The rows come from 5 hidden closed curves, with some noise, and rows from the same curve form a group. Each curve winds through 6 dimensions. The rows are also pushed far along 4 directions, which tell nothing about the answers.
Known rows, each followed by its group:
[-12 -29 -33 -15 -11 -11 -12   2 -31  -4   9 -25  -7  -3]
N
[ 25 -23 -14 -58 -36   0  -7  32  17  -4  -3  -3 -22 -23]
N
[-23  12 -10  46  22 -10   0 -32 -32  15  24 -10  16  18]
L
[ 25 -20 -13 -32 -15  21 -11  28  25  -3 -13  12 -37  -5]
X
[ -4   0  10   1   2  11   6 -12   2   7   1   3  -2  -2]
J
[-30  21   7  -3  19   3 -25 -20  12  14   8 -10   6 -22]
Q
[ -4  10  18  53  24  -9  18 -26  -7 -11  -3   5  37  22]
L
[ 17 -29 -36 -34  -7  -6  -2  12 -14  -1  12 -21 -18 -15]
X
[  0  15  28  15  11 -12   5   2  -5 -18 -24  -4  23   6]
N
[  6   4  12   1  -6  -7   3   4  -3  -4 -10   0  -1  -1]
J
[-12  14  22  43   0  -2  -4  13  -6 -17 -22 -14   1  -5]
L
[ 18  -1  13  19  -5   1  23  14  -7 -11 -11   6  -1  13]
X
[ 18  -8  22 -23   0  17  -7  13  10  -5 -15   0 -14  -2]
L
[  4  -5  -3  26   3 -14  20  -4 -31  -8  -7  -6   2  16]
Q
[-36  -2 -12 -33   9  14 -28 -19  26  20  26 -12 -14 -42]
Q
[ 18   4  20   6   6  -1  -5   3  -7  -8 -10  -3  16  17]
L
[-29  15 -23  40   6 -29 -12 -14 -38   4  19 -26  24   3]
Q
[ 16  -2  -1  30  -7  -6   8   5 -16  -5  -7   6  -4  23]
L
[  7  24  56   3  14  16   5  -6  34  -6 -24  24  19   6]
X
[-14  19  -1  18   8  13 -12   7  -8  12   1  -6 -14   2]
Q
[ 36 -37 -18  -3 -30 -16  15  32 -19 -26 -20  11 -21  29]
J
[  6 -16   2 -17   5  19  -5  -3  12   1   2  14   4  18]
N
[ 19 -21   9 -66 -12  44   2   9  56  16  14  23 -29 -24]
X
[-11  -6   3 -26  12  11 -12  -5  -4   9   6 -15 -17 -14]
L
[-13   4   7  -8  18  19   2 -14  19  10   8  -2  -3 -18]
J
[-11  -1  -1   2  11  -7  -2   3  -9  -8  -3 -15  -2  -6]
J
[  7 -25 -41 -46  -5   3 -12   5  -4  14  23 -10 -27 -11]
N
[-30  24  -2 -11  -6   4  -5  16   2  14   9 -26 -18 -46]
Q
[-17  -6  -5  -5   0   8   3 -10  17   2   0  12  -8  -7]
X
[-37  13  -2  32  32  -5  -4 -26 -18   2  12 -19  20  -1]
Q
[ 2  7  8  3  9 11 -5  0 -7  7  2  3 -5 15]
N
[  2  -4 -12   0  -2   4  10   3   0   0   2  -9  -8 -17]
J
[-21  15   6  17  10   0  -1  -7 -27  14  15 -22  -4  -7]
N
[-19 -10  -2  -1  19 -13   3 -28  -7  -2  17   5  25  16]
J
[ 17  10  16  25   5 -13   8 -10 -15  -3  -5   5  21  21]
L
[ 12 -14 -11 -23  10   1   2  -4   3  -1   5  -4   4  -3]
X
[-46  20  20  -4  23  16 -16 -16   9  15   6  -8 -12 -21]
L
[  0  10   9  24 -25  -2   7  32   7 -16 -26  -4 -13 -17]
J
[ 12   4  -2  10 -15  -7 -13  35 -17 -14 -20 -18  -4   2]
J
[ 11 -22   4 -27 -16   2   5   8  18 -14 -10  21   6  12]
L
[-11   6 -11 -18 -16   3 -26  22  -5   9   6 -26 -17 -29]
J
[ -8   3  -6  28   4 -21   7 -11 -21 -10 -12  -2   9  11]
N
[-14  -6  -1   2  -7   0  -1   5 -17  -1  -6 -15 -23 -10]
Q
[  9  31  52  31  10   9  14  -6  23  -8 -29  27  29  19]
J
[ 20 -13   5  39  -1 -26  27 -12 -23 -25 -14   9  33  34]
L
[-25 -11   2 -24   4  23  -4 -21  30  13  13  10  -7 -18]
N
[  0  -6 -17   9  -1   3   0   2  -3   3   3   0 -19   0]
Q
[ 25  12  23  12   9  21   0   7  37  -7 -25  38   6  29]
X
[21  7  0 -4  1 -2  5  5 15  1  1 17  4 10]
J
[ -4  13  10  -1  -1   5 -18  13   3   0 -18  -7 -19 -11]
Q
[ 24 -21 -19   3  -3  -1   7   9 -19  -5   8  -2   8  25]
X
[  2   8 -10  20  -9  -3  -1  12  -8   0   2   1   5   9]
Q
[ 13 -13  18 -26   3   8   5  -2   5  -6  -6   5   7   7]
N
[ -5  -7 -14  12 -26 -14  -4  14 -27   0  -2 -18 -31 -12]
L
[ -7  -2  20   8   5  13   6  -1   1  -4 -15   5 -12   5]
Q
[-4 -9  6  0  1  3  2 -1 -5 -5 -7  5 -8 12]
L
[  1   5   7 -20   3  -3  -5  -1   4   2  -1 -10   0 -18]
X
[ 20 -11 -14  14  -3  -6  11  15 -24  -9   1 -11   2  15]
X
[  4  -1  -5  -4  -7   7 -13  20 -13   1 -13 -11 -27  -1]
Q
[ 15  -6 -35   4 -10 -21  -5   7 -18  -3   8  -5  10  11]
X
[  8  -7 -32   5 -10 -25  -4  31 -35 -14 -14 -27 -27  -7]
N
[ 26 -56 -24 -82 -11   2   5  -6  19   0  21  13 -11  -2]
J
[  1   9   4   4 -11  -3   6   8  22  -5 -10  15   5  -5]
X
[ 17 -20   8 -34   9  16  11 -19   4  13  19  10   8  14]
N
[-34  21 -13  15  10  -9 -14 -10 -18  16  28 -26  13 -17]
N

New rows, each followed by its group:
[-37   8   1   6  -1  -9 -11   2  -8  -3  -2 -10  -2  -9]
L
[-4  5 -3  0  1 -6 15 -9 -8  7 12 -1 11 -5]
Q
[ 25  10  -3  24   2  -1  11  14  -9  -5 -18  10 -10  21]
Q
[ 12   4 -11  -2   0  12  -1   9   2  10   0   6 -23   3]
Q
[-20  14   0  25  -6  -8   3   4   5  -8 -12   4   4  -6]
X
[ 38 -18  17 -15 -17  26  18  19  25 -11 -27  20 -15   4]
J
[-16  24   3  23  13  -8  -5   7  -8  -4 -13 -12 -10 -11]
N
[-24   1  -9 -18  16   9  -2 -27  18  22  32  -4  -5 -29]
L
[10  4  2 -3 -8 -5 20  8 -2 -2 -3  1 -1 -5]
Q
[-38 -13 -18 -29  -7  -1 -15 -11  -1  13  24 -12 -11 -24]
L
[-29  13 -23  25  15 -14 -10 -11 -30  10  28 -28  19  -4]
N
[ 21   5  17   8  11  -6   5 -14  -8   0   0   6  27  23]
L
[-10  14  13   7  -3   7  -4  -2  11   3   0   0  17  -8]
J
[-12  -7  -2  -8 -10   1   5   6   7  -4 -15  -5 -32 -27]
N
[ 18   8  21  16  -1   3  -4  18  -3 -15 -35   7  -6  19]
Q
[  1  10  -6 -12  10   1  -9  -3   2   9   2  -7  -6 -11]
Q
[  5  -2  -3  18  10   1   8   4 -16  -8  -9 -13   1   4]
J
[  8   9  -7  36  -8 -11   2  15 -20  -6  -7  -6  -8  10]
L
[ -1 -38 -27 -30  -8 -12   2 -11  -9  -1  24   4   0   8]
J
[ 23 -10   4  -1   9  -1  22 -12  16  -7  -1  21  15  15]
L
[ -4  -9   5  -1   0   2   7 -10  16  -3   6  24   7  15]
J
[ 21  -1  -1  38  -7 -29  26   9 -38 -22 -20  -2  18  30]
Q
[  8  -7  19 -23   4  16   5  -4   6   5   3   3  -4   2]
N
[-17  32  13  15  -7  -5  -2  36  -3  -9 -25 -25 -20 -36]
Q
[ 14   6  10 -23  24   6  11 -34  35  15  23  32  30  14]
J
[ 14  -4 -20  13  -3  -2   5   2 -13   3  12   7  13  24]
Q
[ 11  -6   7 -22 -26   5 -17  41  26 -19 -35  -3 -34 -28]
Q
[-18  26  17  25   2  13  -2  21  -3  -2 -14  -8  -5  -4]
Q
[-22  19  16  31   2   1  -2   0 -13   1 -12 -13 -10  -9]
J
[  2   4  -6   4   6  -2 -12   2 -17   3  -6 -10  -6   6]
Q
[-14  -2  -2  13  -9  -7   5   8  -5 -12 -20  -8 -22 -16]
N
[  4   8  20   6 -14 -11   2  23  -1 -16 -29   0 -18  -5]
J
[ -3 -18  -2 -27  19  26   6 -41  15  26  32  17   9   9]
J
[-37  42  31  32 -11   6 -15  22   1   1 -26 -24 -27 -42]
J
[ -9 -10  -4   5  11   7  -1 -22 -12  11  16   0  -1  12]
L
[ 19 -21 -22   9   8  -6  13 -16 -14   2  19   4  13  21]
L
[ 24 -21 -10  25 -19 -30  15  27 -41 -30 -27  -5 -12  29]
J
[  1 -13 -10   7  -4   1   9   2  -8  -3   7  -3   1   4]
N
[ 26 -16  -9 -32 -20   9  -1  18  -4   8   5   3 -29   2]
N
[-10 -11   5 -24  11  26 -14 -13  11  16  16  -5 -15 -11]
L
[ -1   1  19   9   9  -4   1   0 -14 -13 -15  -6  15  15]
N
[-12 -14 -19 -16 -24 -13 -16  23 -15  -8   0 -21 -11 -15]
L
[ -2  19  20  14   1   8  -1   8  -7   8  -3  -2 -10   3]
N
[  0 -13 -13  -5  -8   7  -4  -4  -6  13  16  -3 -20  -2]
L
[ -5 -17 -34 -30 -11  -8  -6   2  -9  10   9 -14 -36 -25]
N
[ 30 -17 -10  19   1 -12  16  21 -30 -26 -23 -11   3  22]
J
[ 32   3  26 -14 -23   6   7  26  24 -13 -31  18  -9  -1]
J
[ -4  -3   0 -19 -16   1 -14   4  16   3   2   2  -6 -16]
Q
[-49  21  14  -9  24  13 -23 -13   0  19  11 -24 -20 -34]
L
[-12 -17 -10 -37   9  17 -12 -20  29  12  20   5  -4 -20]
Q
[-32   8  -4  23  -3 -14 -10   5 -16  -7   3 -20   7  -9]
J
[-25 -15 -15 -20 -27  -3 -14  16  -9   2   2 -19 -42 -31]
L
[ -7   8   7  16   8   8  11 -21   4   8   9   2  26   0]
J
[ 27  -8  28  -7  20  10  11  -9   6 -11 -16  19  17  33]
L
[ 21   5   3  -7 -13   9  11  27  12  -1 -20   8 -37 -11]
Q
[  8   1  30  17   8  16   3  -3  19 -10 -13  12  13  11]
L
[ 15 -16 -21 -14   0  -3   3  -2  -5   0  19   1  18  13]
N
[ 31 -19  -7 -17  15  12   7 -12  12   1  10  28  20  40]
N
[-22  14  27  21  -4  -2  -2   5  10 -15 -21   8   9   0]
L
[-56  25  16  -2  19  14 -28 -31  11  27  20 -12  -5 -32]
Q
[  3  -8  -6  22  38   6  13 -58  -8  17  39  17  45  42]
L
[-19   3   6  22 -13 -14  -4  13 -11 -17 -15 -11   2  -5]
L
[  7  -2  11  -9   9 -10   9 -16   5  -3   2  14  14  12]
J
[  6   1   5   0   7  -5 -12  -2 -18   1   4 -16  13   6]
L
[ -7  25   6  10  18   4 -11 -12   4  15  14   1  19   5]
J
[ 32  -7 -23  33   3 -12  16   6 -28  -8  -6   8   4  40]
Q
[ 10   3  -1  13 -24  -8  -5  27   2 -13 -18   2  -6   0]
Q
[  5 -16  -8 -42   9  23   4 -17  25  21  33   6  -2 -13]
X
[ 14  -3  -6  -4   2   5  -5  13  -1  -2  -6   6 -14  13]
N
[ 14 -22 -18 -31  12  17  -2 -11  15   9  18   9  -2   5]
X
